There are 3 nested groupings, the coarsest first. Each group lies inside one group of the grouping before and may be the whole of it. The rows also spread widely along 10 directions, which tell nothing about the answers.
Some rows, each with its group in each grouping after it:
[ -2  13 -14 -10   1   0   3   3  -4 -26 -13  -5 -18   7   9   4   1  24
  -3  12  -6   1  22   1  14] -> q303 q222 q657
[-13 -15   1  -2   0  -7 -17  -3   9  33   9   9   3   9   4 -19  26  10
  -7  -7  -3 -13   9  22   3] -> q303 q222 q106
[-20  -3 -23  -5 -15   0  -3  -3  33  18 -12  -7  13  12   6   8   8   6
   7  15  21 -17   6 -17 -10] -> q318 q798 q892
[ 10   5  -1  -5 -13  -6  22   3 -18 -15  -7  -8  -5  -2  18  18  -3 -21
  16  15 -14   2 -12 -17  -1] -> q991 q491 q552
[ 15 -11 -15  -8   3  -6   1  10  11 -36 -15 -10  12  -4 -18  11 -11 -17
  -8  -8  25  -5  -1 -23   4] -> q303 q937 q707
[  2  22 -24  -8   1   1  14   8   2 -35   2  -1 -16  12   6  13  -4  28
 -18   0   6 -11   5  -4  23] -> q318 q798 q212
[  8   5 -19  -3   4  -8   9  19  12  -3   8 -24   6  -4  -5  -3  -3  13
 -30  -5  11 -11   0 -14 -16] -> q318 q254 q496
[ -1  -4  -7 -15 -12 -25  13   8   0 -21  -2  -7  -1   1  11  26   9 -18
  -8  -5   2  -9 -28  -7  16] -> q303 q937 q575
[  3 -17  -6  -4  -1  -1 -10   3  21  26 -17  11  14  10  -1 -12  14 -11
  -8  -7  22 -21   3  10 -13] -> q303 q937 q4
[ -8 -10   2 -24 -19 -14 -13   5   4 -10 -21   6   7  -7  11  10  16  -5
   6   2  -1   2  16  28  14] -> q991 q812 q501
[ -3 -13  16  -8   2  -2 -17  11  -6  -4   6   2  -8 -12   2   8  -2 -16
   3  -5  -9   9 -21   6   6] -> q318 q798 q892
[  4   0  -2  -7  -1   6 -15   9   3 -24  -6  -7  -9 -11  -6  -3  -6  -5
  -1   2  -2  13   4  -2   6] -> q303 q222 q657
[  4  -9   8   9   3  -2   6  -8 -23  10  12  -3  -3   2   7 -12  -2 -17
  19  10 -19   2   3 -19  -6] -> q318 q798 q892
[-16   1 -10   3  -3  24 -27   3  26 -18   3   8  -7  -5 -20   8 -15   7
  13   2  16   8  -9 -14  19] -> q318 q798 q212
[  9 -14  -1 -16  -5 -23   1   2 -13 -29 -11  -6  14  -8  -3  10   6  -7
   6  -1  -3   3  26   2  16] -> q991 q812 q501
[ 31   2   1   4  -2 -12  32  -2 -35   1   4  -2   3   8  19 -13   6 -19
  -1   0 -19 -11  10  -4  -9] -> q991 q491 q552
[ -5  -3  -5  13   0  -5  -1 -12 -10   6  40  -2  -3   3  -5 -19  11  -1
   8  -5 -19   1  -2 -13  19] -> q303 q222 q657
[ 22  20 -14  -2   3  18  13  12  -2 -38 -19  -6 -16   0   0  -2 -20  -6
  -8   5   6   5   3 -17 -10] -> q303 q937 q707
[ -3 -13  -5   9 -11   2   4 -13   6  18  -6   5  13   7   5  -3  -1 -30
  27  11  11 -12  -8 -26  -5] -> q318 q798 q212
[  1  -7   9   3  -4 -20  22  -5 -27  20   1  -9  -4   2  26  -1   7 -19
  18  15 -21  -5  -8 -13 -12] -> q318 q254 q496
[  3  19 -27   0 -28  -1  12   2  17 -10   3 -10   8   3  11 -16   4  -3
  -9   3  10  -7  17 -11   5] -> q318 q798 q212
[  7 -10   2  10   7  20 -14   4   9  -6   6   2  -1  -8 -19   0 -21 -22
  11  -2  12   5 -25 -27  -5] -> q318 q798 q212
[ 14  11  -6 -13 -15 -13  15   6 -14 -31 -16  -4  -6  -1  18  -7   5 -11
 -10  -1  -6   2  21  10  12] -> q303 q937 q707
[ 16  12  -9  -1   6  18  20   4 -13 -41 -23  -3 -26   5   2  22 -26 -14
  14  16   2   4 -21 -32  -4] -> q303 q937 q575
[  2 -14   7   4  11  12 -12   1  -4 -19  -7   0  -6 -10 -14  18 -24 -22
  26   9   5  11 -23 -31   2] -> q318 q798 q212

New rows. What belongs after each?
[ 17  10 -21 -10 -10  10   4  22  28 -14 -19 -10   2  -1  -1  -2  -5  -8
 -31  -6  25 -11 -11  -6 -21] -> q303 q937 q575
[  5  12 -12   1  -3  16  -6   6   6 -31  13   5  -7  -5 -15   2  -9   8
  -1  -7   1   6   2  -3  23] -> q991 q491 q552
[ 13  -3  14  -1   3  -8  16   5 -31   7 -14 -13 -13  -5  22  -5  -5 -15
  11  18 -22   6   2  -8 -25] -> q318 q254 q496
[ 12 -25  18  -4  12  -3  -8   7 -16  15   2   4   4  -8  -4   3   3 -18
   5  -6 -12  -1 -15   5 -16] -> q991 q812 q501
[ 20  -8  10   5   5   7  -9   9 -18 -21  25  -6   2 -22 -21 -12 -12 -21
   3 -13 -19  21  -5 -11   1] -> q991 q812 q501
[-10   7 -12  -5 -24  10  -6 -10  12  -1  -1  21  -2   6   9 -11  14   1
  13   0  -3  -3  15  21  22] -> q991 q812 q501
[  8   4  -7  -4 -22   7  10   6  12  10  -1  12   2   5  16   4   7 -27
  -7  -9   7 -17 -33  11  -1] -> q991 q491 q552
[13  2 -5  7  6  2 10  3 -9 -2  7  0 -7  3 -1 -9 -6 -2 -5 -5  0 -7 -5 -7
 -1] -> q318 q254 q496
[ -1  -9  -9  10   6  -1  -6  -6  -2 -21  28  -1   4  -3 -23   0  -9  -3
  12  -9   4   2  -3 -28  27] -> q318 q798 q212
[-10  -9 -20   4   2  -8  17 -26  -6 -15  -4   7  -4  24   3  24   1  -1
  34  17   5 -18  -3 -33  30] -> q303 q222 q657
[ 12 -17   3  -8   4 -36  13  10 -18 -17  13 -16   8 -10   0  12   3 -16
 -13 -16  -2  -7 -15  -8  14] -> q318 q254 q496
[ -4 -12   4   7  15  16 -12   5  10  22  -1   1  -5  -1 -12  -1 -11   0
   9   4   8  -3 -17 -13 -20] -> q318 q254 q496
[ -8 -23   7  -4  10  -9 -12   2  -4  33   8  -3  11  -1  -5  -5  16  11
   5   2 -14  -4  12   5 -20] -> q991 q812 q501
[  3  -2   6  -5 -14 -18   5  -6 -25 -24   6   9  -3  -3  16  -5   8 -18
  12  -4 -14   6  11  12  37] -> q318 q798 q212
[ -3  13  -9  -6 -10  17  -5   2   9 -14 -20  14 -19   9   7  -4   0   4
   3   7   6   0   5  11   7] -> q303 q937 q575
[ -3 -13   8  -7   3   4 -22   4  -7 -31   9   3  -4 -18 -21  14  -9  -7
  18  -5 -10  19  -5  -4  23] -> q991 q812 q501
[ 14   2 -12   1  10   0  13   6  -7  -2  33   6  -3   8  -8  -1   7  11
 -25 -24  -5 -17 -19   6   9] -> q991 q812 q501
[ 24   9  -4   0  -4   0  16   7 -24 -30  10 -19  -2 -15  -2  -6 -11 -17
   4   3 -21  16   9 -23  -8] -> q991 q812 q501
[  6 -13  -5   9   7   3   6 -10  -7  14  18   6   8   8 -10  -3   4  -7
  13  -3  -5 -12  -6 -16  -4] -> q991 q812 q501
[ -8   2  -1 -12   2 -10   1   7 -11 -32 -18 -16 -13  -9   4  22 -11  12
  16  20  -6  13  14 -15   9] -> q318 q254 q496
[-12  -1  -3  -2   1  18 -28  11  21   0  15   6  -2  -7 -19   1   1  20
  -4  -7   3   6  -4  10   8] -> q991 q491 q552
[-11  -4 -15 -10   8   6  -4   5  15   7 -10 -11   2   4  -8  19   1  28
   5  17   3  -7  10 -15 -21] -> q991 q812 q501
[  5  -1 -15  -1   4  10  -2  -5  -1 -27  -9   1   3   0 -18   5 -11   7
  20   9   4   5  28 -19   8] -> q991 q812 q501
[  5   4  -6  10  10  10  14   0  -7  23   0   0 -11  14   9 -12  -3  11
   1   9  -3 -14   0  -9 -21] -> q318 q254 q496
[  4 -10  -3  -2  11   7  -3  -6 -14 -39  -3   8  -6  -2 -18  22 -17  -3
  27   3  -3   6   0 -18  23] -> q991 q812 q501
[ -7   0   0   5  -6  -8 -10  -6  -7  15  18   7   1   1   3 -39  18  19
  -2  -7 -12   1  42  26  15] -> q318 q254 q496
[-12  -9   4   3 -15   5  -5  -3   9   9  -1   0   0  -5   8  11  -5 -32
  27  12   1   2 -33 -23  -3] -> q318 q798 q212
[ -9  -2 -28   9  -9  -2   4  -9  19  -1  18 -14  16   8 -13  -5  -1   2
   9   6  14  -9  12 -42   3] -> q318 q798 q892
[-21  -3 -10  -4 -38 -24  -6  -7  18   1  20   3  15  -5   9 -10  23 -16
   6 -11   5  -4   1  11  40] -> q318 q254 q496
[-16  -8  -4   0   6   9 -22   9  18   5  23  -6  -2  -5 -17   5  -3  10
  -1  -2   3   4 -16 -14   1] -> q318 q798 q892
[  3  10 -11  -4 -11  -6   9   9   5  16  12  -4  -1   8  20 -18  16   6
 -26  -6  -4 -15   4  12  -7] -> q318 q798 q892
[  0  -7   2 -11 -12 -23   6   5 -11 -21   8 -13   1  -9  11  15   2 -22
   2  -2  -8   3 -15 -12  16] -> q318 q798 q892
[  0 -17  -6   2  10 -11   2 -14 -10  -7  -3   5   1  11  -3   5   4  -3
  17   5   1 -11   8 -13  19] -> q303 q222 q657
[ 22  -2  18  -7  20  13  -7  17 -19  10 -18  16 -22   2  11 -22   3   2
 -19  -7 -12  -1   5  36 -21] -> q303 q937 q4
[  4  -8 -12   2   9  16 -13   4  15  -9  22  11   4   1 -29   1  -4   8
  -8 -20  13  -8 -13  -2  13] -> q991 q812 q501
[ 24   5   1   5  12  14  14   1 -23 -20 -10   5 -18   5   7   0 -20 -15
   8   5  -3  -2  -8 -15  -3] -> q318 q798 q212
[-25  10  -4  -1   8  10  -7  11  10   8  21  -7 -27   1   0  19  -2  31
   0   8 -11   3 -30  -8   2] -> q318 q254 q496
[ 21   9  -5  -5  -7  -4  23  -1 -20 -21 -15   5 -15   9  25  -3   0 -19
  -3   3  -7  -9  -2   5   9] -> q303 q222 q657
[  4  -6  -6  14  25  19  -4  -7  -6  10  -4   0 -10  12 -13 -14  -8  14
  15  15  -2  -4  19 -23 -17] -> q303 q222 q106
[  9 -11   7   6   9  12 -16  10  -2  -3   8 -14   1 -16 -16 -13 -17 -14
   6   2  -5  15   1 -25 -18] -> q318 q798 q892
[ 21   2   2 -13  -7  18  -6   8   0 -33 -25  28 -12  -2   3   4  -8 -21
  -3 -14   9  -2  -9  30  19] -> q991 q812 q501
[ 11  27 -20 -12 -27   5  13   8   2 -40  -3  -5  -7  -6  12  -6   0   1
 -10   1  -7   8  19   7  14] -> q991 q812 q501
[ -1 -12   0   4   4  -9  11 -17 -16  12   8  15  -8  18  13   2  13 -12
  15   0  -8 -18 -16  -1  17] -> q303 q222 q657
[ -4  14 -19 -14 -10  -9  23   5   2 -12 -26 -11  -9  12  27  25   1  11
   1  25   4 -13   4 -14  -6] -> q318 q798 q212
[ -4 -15 -11   8   7 -13 -17  -2   6   6  32 -18  18  -7 -25 -27  11  14
  -5  -7  -3   4  30 -18   4] -> q303 q222 q657
[-23  11  -9 -12 -13   0 -10   6  11 -19 -11 -11 -16  -6   5  13   3  14
  13  23 -10  18  11  -9   8] -> q303 q937 q4
[-31  -2 -16  -5 -13  -8 -12  -2  24   8  17  -5   4   3   1  14  13  15
   7   7   6  -6  -9 -12  16] -> q318 q798 q212
[ 22   5  -9   1  10  -3  19  12 -12 -22   3  -8  -8   0  -2   0 -13  -2
 -19 -10   5  -9 -10  -9   0] -> q318 q254 q496
[ -6 -18  -5  10  -3 -17   7 -22 -10  23   6  -8  14   9   6 -12  15 -14
  29  15  -8 -10  16 -26  -3] -> q303 q222 q657
[  8   3   3   1 -12   6   3   4  -5  14  22  11  -5  -2  10 -15  13 -15
 -10 -15 -17  -3 -19  20  -1] -> q991 q812 q501
[-14   2   2  -5   3  20 -27  12  15  -4   9   6 -20  -6  -6   5  -6  11
  -2  -1  -3  11 -16   6   6] -> q318 q798 q892
[ 23   2 -11   4   6  -4  22   0 -19 -30  -5 -12   0   2  -3  -3 -12 -18
   4   5  -1  -1  10 -35  -5] -> q303 q937 q707
[ -8 -14   1  -1   3  -3  -4   2  -1   7   3  -8   5  -3  -6  20  -2  -2
  20  13  -6   1 -10 -21  -8] -> q991 q491 q552
[  8 -12   7  -1 -20  -9   0  -4  -6 -13 -15  -3  11 -16   4  -9  -7 -44
  24   6   3  10   4 -12   6] -> q318 q254 q496
[ -3  -4  -2  -6  -1  -8 -14   4  -2 -11  -9  -8   2  -6  -4 -17   8  12
   3   8  -6  13  45   3   2] -> q303 q937 q4
[ 26  14 -21   1 -14   4  31  -4  -8  -7  -4   6   4  14  15 -18   6 -11
  -9  -4   0 -18  17   2  -4] -> q991 q812 q501
[ 11   9   1  -9  -6  -6  14  14 -13 -31  -4  -2 -19  -6  15  15 -10 -15
  -9  -5  -4   1 -29   5  15] -> q318 q254 q496
[ 13 -15   1 -19  -1 -30   7   8 -13  -3 -22 -13   7  -2  19   2  14 -10
 -12   2  -3  -9  14   9  -7] -> q303 q222 q657
[  8   6  -2  11 -19 -12  22  -4 -15  13  24 -14   4  -5  18 -25   8 -25
   6   1 -19   1  -3 -15  -5] -> q318 q254 q496
[  5   7 -19   0  -6   9  28 -16  -7  -9 -13  17  -9  24  14  19  -1  -6
  22  12   3 -23 -10 -14  10] -> q991 q812 q501
[  3 -16  10 -12  16   5 -27  10   2 -14 -30  11  -6  -5 -13   0  -5   6
   2   1   9   7  21  15   0] -> q303 q937 q4
[-12  15 -25  -8 -31 -16   2   1  20   0  18  -9   6   3  16 -19  29  12
 -22  -6  -2  -8  19  16  20] -> q303 q222 q657
[-11   4 -15   9  -9   1   0  -6   8 -20  39   2  -3   1 -11  11  -3  -5
   7 -11   3  -2 -29 -25  38] -> q318 q798 q212
[  1   0  -3   2 -13  27 -28   5  28  -3  -6  26  -4  -4 -10 -22  -4 -10
  -6 -17  23  -2  -3  28  17] -> q318 q254 q496
[-19 -11   5  -6  -8 -17  -6  -4  -9 -20   8  -9  -3 -11   1  18   4 -15
  27  10 -15  15  -7 -21  21] -> q303 q937 q707
[ -7   8  -2   3 -12 -11  -6  -2  -7   2  26   3  -3  -1   5 -36  18  17
  -6 -10 -15   5  34  25  25] -> q318 q254 q496
[  0  -1   6  -4 -11  13  -7   1   3  -9 -24  17 -14  -3  10   3  -9 -24
  17   4   8   2 -15  11   9] -> q318 q254 q496
[ -7   7   3   7 -10  -9  12 -10 -26  15  23 -11 -15   1  24 -17  15  -4
  17  17 -40   9   4 -10  -1] -> q303 q222 q657
[  3  15 -23  -3  -4   2   9   3  11 -14   5   8  -7  14   2 -11   9  17
 -21 -10  10 -15  13   9  14] -> q303 q937 q707
[ -7 -20  -4   1  11   9  -6  -4  12  -2 -14   7  -2   9 -15  27 -10 -14
  22   7  19 -10 -30 -29  -1] -> q303 q937 q575
[ 10 -21  20 -12  39  -9  -8  14 -30 -10 -19   0 -18  -2  -5  16  -5  12
  -2   4 -13   4   2   7 -10] -> q303 q937 q4
[  9  -2  -9  -4 -11  -6  27  -4  -5  15 -11   7   3  18  24  15   9 -19
   6   6   3 -27 -20  -4  -8] -> q991 q491 q552
[-13 -10  -2 -13  20  -7  -7   9  -1 -13  -1   5 -16   7  -2  39  -3  20
   0   2   5 -10 -25  -3  18] -> q318 q798 q212
[ 19   6 -14   3 -20   7  17  -8  -4 -12  -2   8   8   5   8 -17   3 -26
   8  -4   1  -7  10  -2   7] -> q991 q812 q501
[ -3  13 -13 -11   0  10   9   8   5 -15 -25   5 -22  13  18  24  -8  13
  -1  16   7 -11 -11  -2   2] -> q318 q798 q212
[ 24   1   5   3   0  -4   6   3 -25 -13  15  -9  -6 -10   5 -24  -1 -21
  -7  -7 -21   9   2  -3   0] -> q303 q222 q657
[  3   7 -10 -18  -8   0  -5  15   5 -36   2   5  -7  -7  -3  15   2  10
 -16 -13  -1   3  -4  19  25] -> q991 q812 q501
[ 10   1   2  -7   1  -9   2   2 -21 -24  -8   7  -8   0   9  -7   0  -2
   1  -2  -8   2  22  12  22] -> q318 q798 q212
[ 13  -6  -9   5  -2   1  -2  -4  -5 -10  18   1  14  -3 -17 -21   3  -4
   2 -11  -3   1  24  -6  10] -> q991 q812 q501
[  3  12 -13  -5  -8  -8  15   6  -3 -17   4 -12  -7   1  12  -1   5  -1
 -11   1  -7  -2   0 -11   0] -> q303 q937 q707
[-12  -9  -1  10  12  -7   4  -9 -17  19  45 -12   0   1 -10   3   9  15
  17   6 -30   2  -5 -27  -3] -> q991 q812 q501
[ 17 -11  -2  -5  25   5   4  16 -10   6  -7 -16   1  -1 -11   8  -9  13
  -8   7  -6  -5   4 -17 -39] -> q991 q812 q501
